The first 4 rows are patterns. Each new row is the sum of 2 different patterns, raised or lowered, with some noise. Before adding, each is slid sideways (what falls off one end comes back at the other) and multiplied by a number that may be negative. Names go in the order of the patterns.
In the rows, 128 means zero.
Some rows, each with the names of its patterns after it:
[146  99 126 114 127 141 133 129 152 123 169 109 115 119 126 117 169 119
 108 139 142 102 131 141 122 119 113 161 112 136 142 115 119  99 141 127]  bafu
[126 127  94 137 112 126 152 135 113 120  83 112 116 156 134  75 127 120
 135 137 129 121 131 173 123 114 107 122 105 154 121 140 135 145 141 115]  bapur
[114  94 149 118 102 112 165 127 129 156 125 104 106 169 119 170 145 124
 148 141 157 131 126 125 146 141 131  77 130 144 142 109 130 124  97 146]  piruf
[116  98 130 144 130 149 118 125 126 137  85 175  90 145 124 118 138 183
 140 123 134 130 116  87 136 123 123 134 159 118 134 139  78 119 111 117]  dipub

New rows, each followed by the names of its patterns:
[ 65 109 136 115 113 112 110 116  62 150  76  87  98 127  80 144 106  34
 107 106  69  95  86 101 109  90 156  80 101 113  98  50 115  72 111 118]  bafu dipub
[107 130 170  98 135 114 149 159 146 146 114 104 144 113 167 160  90 108
 130 143 124 133 149 157 150 139  89 103 134  99 149 109 144 140 155 138]  bapur piruf
[112 135 109 116  91  98 125 169 144 114 129 126 140 149  98 170 110 188
 122 116 124 179 131 152 136 146 134 111 154 122 130 137 133 128 129 144]  bapur dipub
[ 87 121 142 111 103  85 118  86 113 131 102  97 134  85 111 134 124  74
 119 106 111 103 123 119  69 108  93  82 102  94  99  71 107 110 105  84]  bafu piruf
[ 99 106  98  78 128 132 125  84 121  67 106 111 115 106 117 106 164  94
 114 102 107 101 160  73 127  96 139  84 107 137 147 112  94 152 100 113]  bafu dipub
[134 134 183 137 164 120 147 143 126 110 119 134 141 137 160 121 176 102
 136 115 151 147 160 110 137 117 128 174 142 167 120 130 134 133 107 106]  bapur dipub
[ 63  96  90 125 127  92 100 118 102 119 115  78 106 105  90 108 112 105
  97  68 120  69 104 118 106  33  90  72  81  98  90 112  71  93 100  98]  piruf dipub
[113 110 170 122 104 128 122 123  73 124  99 126 122 147 110 112 117  69
 104 107  86 116 100 125 130 122 111 115 130 112 115  92 153  78 137 121]  bafu dipub
[108 114 129 109 102  90  92  97  62 140 126 130 138 115 126 101 122  71
 131  84 116 108 127 134 156 119  65 105 104 126  81  71 107 101 131 155]  bapur dipub
[136 180 117 130 128 155 156 147 152 116 122 159 118 159 167 121 112 135
 144 126 143 148 156 131 142 103 114 137 110 148 116 148 147 155 136 122]  bapur piruf
[ 94  91 113  86 116  92  71 107  89  68  90  96 109 107 116  95  90  67
 119 106 113  96 104 101 100 116 102 106  81 117 100  92  83 105 117 100]  bafu piruf
[ 86 109  83  87  94 128  89  94  64  86  70 100  74  76 123  76 112  87
  80 126  83  61  79  88  95  88 109  78 109  37 141  74 110 102  80  51]  piruf dipub
[132 103  85  95  68 105 121 107  66 131 112  73 104 120 122  36 110  87
  62 106 121 139  59  96  51 112 101  96  87  61  88  97  77  87  44 112]  bafu piruf
[ 93  89 106  78 117  88 111  75 101  67 123  91 114  94 113  99 156  98
  86  97 100  86 106  94  81 103 108  98  96 110 101  66  82 115  79  98]  bafu dipub
[170 148 125  94 132 139 155 136 153 178 145 150 140 142 125 139 147 125
 180 160 159 142 149 143 137 122 155 133 126 149 144 137 183 105 174 132]  bapur dipub
[ 48 106 111  64  91  64  40  85  52  63  39  64  98  88  71 101  68 139
  78  50  69 115  86 123 121  76  71 104 111  90 114  87  38  80  87  56]  bapur piruf
[139 144 111 125 159 148 101 141 118 130 112 131 117 107 134 142 150 114
 126 121 179 135 138 128 134 129 135 135 123 108 166 130 145 150 150  88]  bafu piruf
[108 119 138 172 133 141 118 156 136 124 149 132 149 182 131 150 141 149
 140 137 139 111 133 150 156 107 118 110 134 151 126 136 103 138 129 134]  bapur piruf
[117 134 121 130 154 132 133 149 141 118 108 103  86 138 170 148  91 142
  97 152 160 133 125 162 171 126 131 126 143  93 171 126 132 151 155 171]  bafu bapur
[136 136 118 112 126 154 133 130 166  84 157 109 113 145  90  99 130 141
 124 139 111 171 140 125 123 140 103 128 129 130 185 114 156 131 128 162]  bafu dipub
[128 149 124 110  95 158 107 169 128 149 157 141 129 108 110 131  94 137
 104 158 112 165  95 119  92 102  71 144 139  71 126 124 163 129 131 125]  bapur dipub
[ 95  91 149 100 122  86 100  74 110 107 105 142 132 119 147  95 118  96
  97  93 119 101  96 116 110 117  74 139  90 101  96 122  58 101 122  93]  bafu dipub
[109 121  77 113 115 112 119 111 110  88 186  80 114  95  98  94 174 117
 117 124 128 111  70 112 109  79 120 121 108 135 127  64 102  63  96  95]  bapur dipub
[166 112 134 138 132 133 132 117 145 131 131 122 155 157 143 133 127 128
 123 127 135 111 171 147 150 138 145 131 143 142 130 119 155 134 131 135]  bafu dipub
[135 154  98 116 101 127 125 120 113 121 118 107  89  93  65 126 147 132
  89 129  73 131 142 110  91 143 143 101 118 113 127  71 150 101 114 132]  bafu bapur
[ 78 155 105 116 102 110 148 103  96 143  79 130 115  84  94 153  83 177
 112 117  88  96 115 100 127  94  95 119 149  94  75 117 121 104 121 120]  bapur dipub
[151 135 146 177 145 153 121 103 151 150 143 156  98 155 151 143 158 133
 153 150 157 134 183 125 168 122 134 169 206 193 159 162 124 128 155 154]  bapur dipub
[118 133  84 104 120  78 138 114 137 145 143 106 124 144 115 119 118 169
  82 148 126 137 103 185 130 104 146 134 143  82 140 106 147 131 160 118]  bafu dipub
[ 51  85  92  66  95 107 118  82  95  36  57  89  52  94  51  97  98 105
  84  64  79 140  60  80  63 103 111  97 103  62  62 108  58 122 114  58]  bapur piruf
[148 108 169 147 164 213 146 176 166 173 196 157 143 161 165 173 159 149
 151 189 134 192 147 167 177 159 105 153 167 137 166 164 197 164 170 158]  bapur dipub
[143 130 152 125 119 106 194 137 120 126 185 131 147 180  82 148 158 115
 138 141 158 122 140 154 107 135 162 164  70 187  71 135 146 113 136 160]  piruf dipub
[182 146 184 139 180 172 151 169 123 179 177 168 135 171 155 136 175 158
 142 182 165 213 119 150 125 148 152 186 141 123 172 171 140 151 163 154]  bafu piruf
[116 107 122 166 114 154 112 118 138 148 151 100 127 118 142 141 131  82
 133 164 138 109 119 116  93 153 112 108 144 127 111 105 158 124 108 156]  bapur piruf
[129 154 103 130 145 121 117  71 136 134 148  90 122 108  98 146 119 106
 159 115 147  98 132 116 121 126 160 103  96 152 127 121 140 131 125 120]  bafu piruf
[117  72 134 140 145 124 172  73 157 104 119 113 102 101 118 127 153 117
 148 151 100 123 141 130 142 143 133  92 156 171 139 137 127 139 122 118]  bapur dipub
[131 124 110 106 127 132 120 133 161 114 122 160 131 175 136 110 136 111
 157 129 122 113 167  95 155  70 129 144 125  67 113 120  94 135 121 132]  piruf dipub
[131 123 119 175 130 139 154  91 101 143 130 113 159 139 152 137 144 151
  95 126 135 115 138 176 168 139 143 123 184 132 133 140 106 135 134 113]  bafu dipub
[119 127 134 110  94 131 177 141 121 127 131 132 121 148 104 134 160 115
 138 167 140 111 131 113 103 139 151 169 106 143  74 110 157 113 123 105]  bapur piruf
[137 155 115 179 161  96 125 150 126 117 127 143 108 151 162 139  91 138
  60 120 122 111 132 104 113 127  93 103 109 150 186  87 117 110 150 142]  bapur piruf
[158 147 157 158 154 152 164 129 161 122 140 144 151 172 132 182 112 140
 141 154 142 143 149 139 148 132 122 156 149 164 146 146 164 159 114 176]  bafu piruf
[154 205 190 224 175 174 177 171 135 191 135 187 234 192 189 195 152 212
 195 151 161 185 186 168 186 179 226 108 225 149 167 194 175 158 158 183]  bafu dipub
[ 86  95 136  98 102 104 102 110 113 128 130  99 105 113 108  87  82 108
 105 141  94 112 110  90 134  99  75 118  89  96  94 129  94 133  95 126]  piruf dipub
[203 194 179 185 181 153 178 172 189 114 189 180 166 172 199 151 159 197
 139 147 202 154 154 161 179 186 143 179 159 154 218 181 189 150 182 156]  bafu piruf
[108 134 139 122 124 172 154 132 167 145  89 120 168 128 163 137 141 171
 151 179 132 138 133 164 132 170  82 148 153 148 134 177 145 117 158 137]  piruf dipub
[124 154 107 130 101  97 105 121 113  96 115 112 132  66 153  84 107 111
 125  49 101 127  98 103 100 156  99 128  95  99  64 122 117 107 155 141]  bafu dipub
[116 121 141  96  87 106 131 106 171 119 118 120 127 115 114  61 127 113
 126 114 126  69 159  87 138  82 139 120  96  73 108 134  80 117 113 136]  bafu dipub
[ 83  99 129 113 111  96 118 154 116  94  94 114 147 135 104 118 142 131
 135 134 106 133 118 112 116 141 154 101 113 119  65 108 130 162  92  88]  bapur piruf
[142 156 147 146 148 163 139 136 141 151 161 153 158 144 149 127 146 142
 127 152 148 141 170 128 179 138 133 145 154 151 168 170 154 134 129 181]  bafu bapur
[131 128 142 133  79 133 116  96 106 111 126 115 108 169  99 136 128  88
 104 111 127 158 139 113  89 104 165 131 132 111 123 115 154 104  67 116]  bafu bapur
[122 112 140 148 124  96 101 122 107 133 156 107 156 145 115 127 125 129
 102 123 157 110 133 122 130 131 129  87  91 116  96 112  92  81 123 131]  bapur piruf
[127 111 101 114 103  77  89 105  95 111  71 108 100 106 124 100 103 125
 108 109 116  75 112 101  97 139 127 100 106 118  89 104  94 111  96  94]  bafu dipub
[145 135 114 137 188 144 137 127 161 150 141 194 115 146 171 127 143 189
 150  98 153 149 100 139 172 163  98 147 118 120 151 128 119 105 124 151]  bafu piruf
[196 208 222 192 173 193 214 197 186 179 181 205 177 217 188 203 213 195
 143 186 199 155 204 192 222 206 199 180 181 131 190 180 205 239 155 205]  bapur dipub
[110  92 102 175 127 126 184 111 118 101 133 110 177 149 166 155 146 122
 125 172 125 150 133 120  81 133 141  93 113 139 145 100 166  92 101 132]  bapur piruf
[140 123 138 116 115 118 119 122 125 128 150 139 167 107  91 107 150 114
 165 113  97 132 135  97 101 137 121 128 110 165  91 132 128 104 104  85]  bafu bapur
[147 158 145 146 161 154 127 149 209 141 159 149 103 137 140 142 109 131
 161 177 152 184 122 151 142 155 107 174 127 170 146 169 150 204 161 127]  bapur dipub
[175 135 144 129 146 155 133 114 130 114 168 134 128 119 180  96 166 137
 126 149 145  84 130 158 137 114 150 168 113 141 149 137  97 143 110 117]  piruf dipub
[126 113 124 134 126 119 110  98 120 125 137 113 147 123 118 138 125 119
  96 120 121 115 128 115 160  80 138  97 136 124 122  86 108 118 113  94]  bafu dipub
[142 169 137 126 136 127  91 143 121 119 174 140 129 133 111 140 121 140
 133  86 136 122 139 128 153  98 156 145 131 126 112  93 104 152 122 139]  bapur dipub
[144 184 147 136 160 186 158 116 148 144 127 178 152 183 148 163 143 165
 150 163 130 149 139 151 152 162 109 160 132 144 145 179 121 127 168 137]  bafu bapur
[168 136 106 120 157 164 167 154 155 122 193 165 127 116 166 128 161 149
 163 168 141 168 133 131 159 130 182 133 149 153 183 139 153 111 126 140]  bafu bapur
[131 145 130 146 175 108 138 134 165 103 143 129  96 128 150 127 102 103
 114 124 141 114 132  78 138 141 128 102 133 125 156 137 125 132 120 137]  bafu piruf
[154 158 207 159 188 149 151 156 164 156 156 159 158 181 175 162 145 171
 151 153 148 173 155 168 168 179 152 159 173 145 169 152 166 182 172 176]  bafu bapur
[124 114 106  93 156  95 130 138  86 114 124 101  84  72 126  97 121 127
 135  39 124  91  88 100 112  98  76 112 121 123  74 118 100 138 123 103]  bafu piruf
[ 76 103  54  79  75 119 103 124 112  99  91  34 122  74 124  98  63 117
 124 125 115  82  92 107 116  58  89  66 125 103  70 108 139  79 108  89]  piruf dipub
[125  79  93 114 148 132 112 137 113  97  59 194  77 171 132 103 141 174
 151 112 120 113 120  91 124  58 112 134 155  89 124 118  42 124  85  72]  piruf dipub
